The rows of a group lie close to one hidden flat surface of 13 dimensions, which passes through zero. Surfaces can cross.
Known rows, each followed by its group:
[  5 -17 -19  -6   0 -16  -5 -27  35  -2 -22  -9   9 -11 -37   8  -1 -23]	(3)
[-19 -15  -1   8   8   4  26  19 -29   4   7 -12   0 -25   4  10   3 -25]	(2)
[ -4 -19  -4  -5 -12  -3 -43 -12 -31   8   4  -5  -1  22  -3   3  19   7]	(0)
[  3   7   8  -7 -14 -19   8  -9  -6   8  -8  18  -4  -1   3 -29   9   6]	(2)
[ 22  -5  32  26  -6 -16   0  -6   4   3 -12  16 -24 -32  25   7  -3   4]	(1)
[ -5   1 -20  -4   5  23  12 -19  23   7  14  -1   5  35  13 -23  -7  12]	(2)
[-13  -8  -2   3  14  13 -28   4  -5   6  14 -32   3   1 -11  23   0  -8]	(2)
[-12 -10   4  26   1 -15  19  13  31 -21  -4  10  -5  -9 -27  27   1  -7]	(2)
[ 24  16   1 -10   4   0   1 -17   8  16  17 -22  -8  -3   2 -17 -38  11]	(3)
[  7   8  -4 -36  15  -1  13 -18  -4  13  -3   9  26   7   3 -36  -1  -7]	(0)
[ 37  10 -11 -10   8 -15   6  -3 -18  -7   2   6   5 -31  20  -2  -6  -6]	(2)
[ 10   8  -4  -8   1 -25   1  16 -30   5   5  14  -6 -10  -3  -3  14   8]	(3)
[ -8  23 -17 -22 -10  -1 -14   1  -6 -19  15   1  -1  -1 -19  32   2   3]	(1)
[ -9  26  21   0  10 -16  -4  33  -1  11   8  -7   8   2 -13 -32  14  13]	(2)
[  5 -16  -5   4  20  17  27   8  13 -17  -6  28  22  19  12  -6 -15   1]	(2)
[ 26  35  -3  -7   5   3  -8  -4  38 -13 -15  24   0 -13  -6  15  16  14]	(1)
[ 20 -29  -2   7  21  11  -3 -28  -4  29  12   5  -4  27  19 -16 -15  17]	(3)
[-21   3  -5  30   0  18  14 -14  36 -16  10 -12  11 -26  -1 -10  -3  -8]	(0)
[-15  18  -4   2 -28  -2   0   9  14   8 -26   8 -31 -27 -11  -4 -19  18]	(2)
[ 18   8 -11  -8   2   9   8  -5 -10  10  -8 -17   3 -14   2   2  -1 -13]	(3)
[  9  10 -23   7 -23  -3 -11 -13   1   2  18  -8 -23  19  21 -10   7  20]	(3)
[ -5  -8  14   8 -19 -26   6   4  -9  -3  20  -6 -14  34  31 -17   9   1]	(0)
[ -3 -12  -8 -28  18 -21 -11 -28   9  10  18 -16  -3  -8  18  10  -8 -27]	(3)
[ -5  -9  27  -1  -3  12   6   0 -14  29  -6   0 -20  25   5   6  -4   9]	(0)
[ 15   3   6 -19   9 -20 -24 -24   9  -9  20  12  -7  -6  20  20  -4   2]	(0)
[-11   4  19  -5  -6   7  -6 -23 -16   8  29  -2 -14  -7  18   2 -17   8]	(0)
[ 15   4 -35   9   0 -23   8   8   3  -8  10  -4   2  -2   0 -14  24  -1]	(0)
[  0  -8  42  30  28  15   0   7  -1   2  26  -7  26   7  24 -16  21  -1]	(3)
[ 22  11 -37   5 -17  22 -22  -8 -22  -6  12 -11   5  17   2  -6   5  23]	(1)
[-24  19   3  -1  -8   4  37  14   7  -5  -3 -12   5 -25 -13 -16  -7 -16]	(0)
[ 14  -1 -11   4 -12   1   7 -11  12 -21  -3 -16   7   3   3   3 -13 -13]	(0)
[ -3  19 -25 -14 -20  23  13  -8  -3  -2  -4 -11 -16 -14  24   7 -18  -4]	(3)
[-16  36   7 -16  10 -10  12  21  19  17  13  -9  -9  -6 -18 -14  -9   9]	(1)
[-18  15   7   0  -5  17  11  25 -24  12  -2 -18 -15  -6   8  24  27 -15]	(0)
[ -3  14 -32  -8  28  14   5  16  27  20 -18  12   5 -13  -7 -14   8   8]	(2)
[ 20  15 -25   2   8  12  10  -4   3 -12  15   5   6   7  -9  23  21   5]	(1)
[  3  -7  21  -5 -16 -13  11  17 -45 -11  13  15  -6  28   8  -2 -20  13]	(3)
[ 15  -5 -25   6  39   8  -2   3  18  12  24   9   0  21  19   4  12  16]	(1)
[ -6  -8  -1 -14  -2  24   5  -4   3  -6 -33   5  12  -3  -6  17  -6 -18]	(3)
[-13 -12   5  30 -24   2  24  13 -19 -13   7  -4 -11  -2   2   1 -10   1]	(2)
[ 13   4   5  17  10  -1  30   4  15  -6  15 -12   9  19 -16   5  11  -6]	(2)
[ 22 -28 -16  11  -5  16 -18 -27 -17  22 -12 -18  -3   7 -22   7 -10   5]	(3)
[ -1   7   3  -7   0  13  10  31 -23   2 -20  -5  16  16   1 -17   7  -4]	(1)
[ -5  25  13 -22  15  -4 -22  12  26  -2  -8  25  -4  -7  19   8   5  12]	(2)
[ 14 -23  17  19 -11   1   9   1  -4 -26 -25   4   3 -22 -19  33 -30 -16]	(0)
[ -4  -9  -2  12 -14  16   9  -1   0 -11 -28  23   7  -4 -22   0  -7   7]	(3)
[ -1 -13  14 -12 -23   4 -28   6 -19 -20 -35   5   6  10 -16  26  -6  -7]	(0)
[-16 -17 -28 -16 -21 -16  -3 -23   1 -17   3  16  11  13 -13 -24 -21   4]	(1)
[  2 -17 -28  27  16  16   3   4  16  16  -3  17  -5  18 -20  -9   1  32]	(1)
[-13 -14   5  -3 -18   2  15 -24 -12  -2   5 -22   9   4   2 -11  -7 -24]	(1)
[ -4 -14 -25   2   1  -4   2 -23  20  21 -15   0 -16 -26 -20   5  -5  -6]	(2)
[ -8  20  -8  -1   8 -22   7  45   6  -8  -3   9 -13 -17 -10  26  18  -2]	(1)
[ 21  14   1  -5   1 -13  -8 -20   0   7   7   4   6 -18 -11 -29 -14  15]	(3)
[ 18  -5 -21   0   9  -2 -16   3 -10  -4   0  21   9   1   0  -9   4  19]	(0)
[ 15   2   6 -21   5  -3   8   7 -34   9   4 -21  14  15  -4 -10  -8 -13]	(1)
[ -4  10  22 -20  15 -28  -5  16   3 -19   2  27  10 -22   6  10   6  -9]	(1)

New rows. What belongs after each?
[ 18 -20   2  18  12 -16  -5 -21   4   0  11  20  -4 -16 -19  13  -3  11]	(1)
[-21 -21  15  39   9  -2  -6  40  11   1  -5  -7  -6  19  -3   1  14   6]	(0)
[ 14 -11   2  -3   0  -7 -12 -23 -18   6  22  -3 -11  -6 -25  27 -18   9]	(1)
[  6  26  16 -18   2   8  24   0  -8  -4  10  -7  11   3  22 -10   4 -13]	(1)
[ 17  21   3  -5 -10   0   6  10   8  13 -25   1 -11   4 -11 -12 -10  14]	(1)
[-14  17 -10 -30 -23  -8 -11 -30 -17  -4  20   0   9   1  13 -25  18  -4]	(0)
[ 28  -2  -2  -1   1  14   7 -39  17   7 -10   2   3 -11   7  -5 -12  -1]	(3)
[ 15  -6 -26   7   8  26 -15 -17 -10  14   3 -19   2  -8  -5  15  11  -1]	(0)
[-26 -20  -2 -16  30   1  19  18  -3   2  15   9   8  23   4  16   0 -15]	(1)
[ 17  -9  13 -23   8  -2 -29  -1 -13  -1 -14  18   4  24  16  22  12   0]	(0)
[ -9  -5  -5  -8 -16   9  17  20 -17  -2 -14   5 -23  21  13  24 -11  -1]	(1)
[ -5  16  -8 -17 -20 -23  18 -12  27   9 -18  -6   6  19 -50 -29   6  -2]	(2)
[ -5  29  14  -3  -2   6   6  36  -9   6 -18  -6   0  -8 -21  -1   7   4]	(1)
[  5   3   9  26 -27  -1  24   3 -22  -4  12   0 -11  13  10  -7  18   6]	(2)
[ 10  -9  20  17  14 -18  36  -5  -3  19  14 -17   1 -10 -24  -2   8 -19]	(2)
[-15 -23 -12  47 -12  21  -9   2  20  -7 -16 -20   5   2 -24   1   8   2]	(0)
[ -4 -10  -4  22 -11 -22  31  26   2   1 -20  15  -7  -5  23 -41   4  -1]	(1)
[-11  14  28 -12   9  13  13  -9  22  15   4   8 -16  17  21  10   3   2]	(2)
[ -8 -16  15  16  23   9 -22  17  -2  17   8  -4  -9   5  -9   8 -18  21]	(0)
[ -2  -3  21  35   9  26   6  -1  12  13  -6  -5 -10 -15 -15  26  17   2]	(1)
[  6 -11  36  17  -3 -24 -10   1  22 -14  -3   5   7  12 -37   2 -11   7]	(2)
[  2   7 -28   4   3   5 -21   3  -7 -16   3   6  13 -20  -2   8  27   0]	(0)
[  8   4   4   2  14 -11 -19  -3  21  -1   1  -2  14 -12  21 -24  13  -2]	(1)
[ -3  16  17   4 -19   9   4  10 -43 -15   5  -5   8 -34  -4  -5 -15   0]	(3)
[-22   7  10 -16   4 -12  12   2  25 -17 -10   3  25 -11   8 -17  16 -31]	(1)
[ 39  -9  17 -14   9   4  17  -4 -22  23 -20  -4   4  25  -5  -7 -20  -2]	(1)
[-27 -15 -17 -15  -1  -9 -19 -11  -7  10 -15  26 -19 -45  25  10   6  -8]	(2)
[-16 -11 -12 -13  10   7   6  -3  -3   6   3   5 -12 -10  25  19   0 -15]	(3)
[  0 -16   3   5   4   7 -15  -5 -21  -3  -9  28   6 -12   0  19  28   1]	(0)
[ 16  28  22   4   8 -10  23   3 -20 -10  29   3  16 -25   2 -10  13  -3]	(1)
[ 14 -10 -14   7   9  18   7  -9  31  -4 -15  13  10  20 -14  -8 -23  16]	(2)
[ 13  -7   3  32 -12  14   4 -11  -9  23   6 -30 -21  -5 -14  -8 -24  16]	(2)
[-20 -25   0  -1  -1   3   7  -5 -29   4  25 -18   3  12  11  -1  -9 -16]	(1)
[-10  -4   4  11   6  11   1  12 -18  23  15 -25 -15   6  -8   7  -9   6]	(1)
[  0 -10 -12  43   5   7  15   0   3   4  33 -13 -15  -7   8   0   7  10]	(2)
[-26 -16  -4   9   2   1 -18  35  -6   2 -14  -6 -11  -1  -5  22   8  -4]	(1)
[ -5  -2 -17  13  -3  27  43 -24  10   8  25 -11  -7  19   4   4   3  -5]	(1)
[ 12  -3   5   6  14   3 -26  10   1  27  -4  16 -16  29  -6   4  14  35]	(3)
[  8  -4  -4 -12  14 -26 -27   3  -7   0   5  -2  19  -8 -18 -16  -2   3]	(1)
[ 13   0  21   8   8  -7  13   1  25  -8 -30  20   9 -15   9   1  19 -16]	(1)
[ 24   9   2 -12  -1  21  -1 -29 -19  -9  18  -9  11   8  -5  29   3  -6]	(1)
[-24  -9  21   5   7   3 -40   7  16  -5   1  26  -1  19  10  -1   5  26]	(0)
[  0  23  -6 -10 -23  15   1   8  -3  -7  -6  -5 -28   3   5  42  -2   4]	(1)
[-13 -19 -22  18  20   5 -52  23   4 -23   7  11  19   2   1  10  15  16]	(2)
[-14   3 -15  22 -12  10  -4   3  25   9  -9 -17 -13  -2  20 -22  10   5]	(1)
[ -1   6   4 -20 -20 -13  22 -12 -14  13 -11  -2  -9  -6 -24  -5  -9 -12]	(0)
[-11 -40  10   4  26 -23 -15 -18  -1   8  16   9  20  -3  -5 -22  -2  -8]	(2)
[ 28  -2   5  28  12  -7  10  13  -4  -2   7 -24  11  -1 -37   9   8  -5]	(2)
[ -7 -21 -20  -2  13  -3   5  12 -11   0 -16   6  23 -15 -21 -17 -11  -9]	(2)
[  6  10  12   5 -11 -41   2   0  10 -26  17  19  -2 -15   7  -4   4   3]	(2)
[ 14  -3  -1   9  -9   1   9   6 -16 -23  13   4  27  42   5 -25  11   7]	(2)
[-13  -2  10  -9  -3   1 -19 -13  -3  -2   2 -11   0   1  14  27  34 -26]	(0)
[ -6  -4   4   2   7 -12 -22  24  13   9 -27  19   5  -3   0 -34  -7  19]	(1)
[  9   1   2 -21  -4  22 -39 -16   6   5 -22 -10   2  20  15  10  -9   2]	(1)
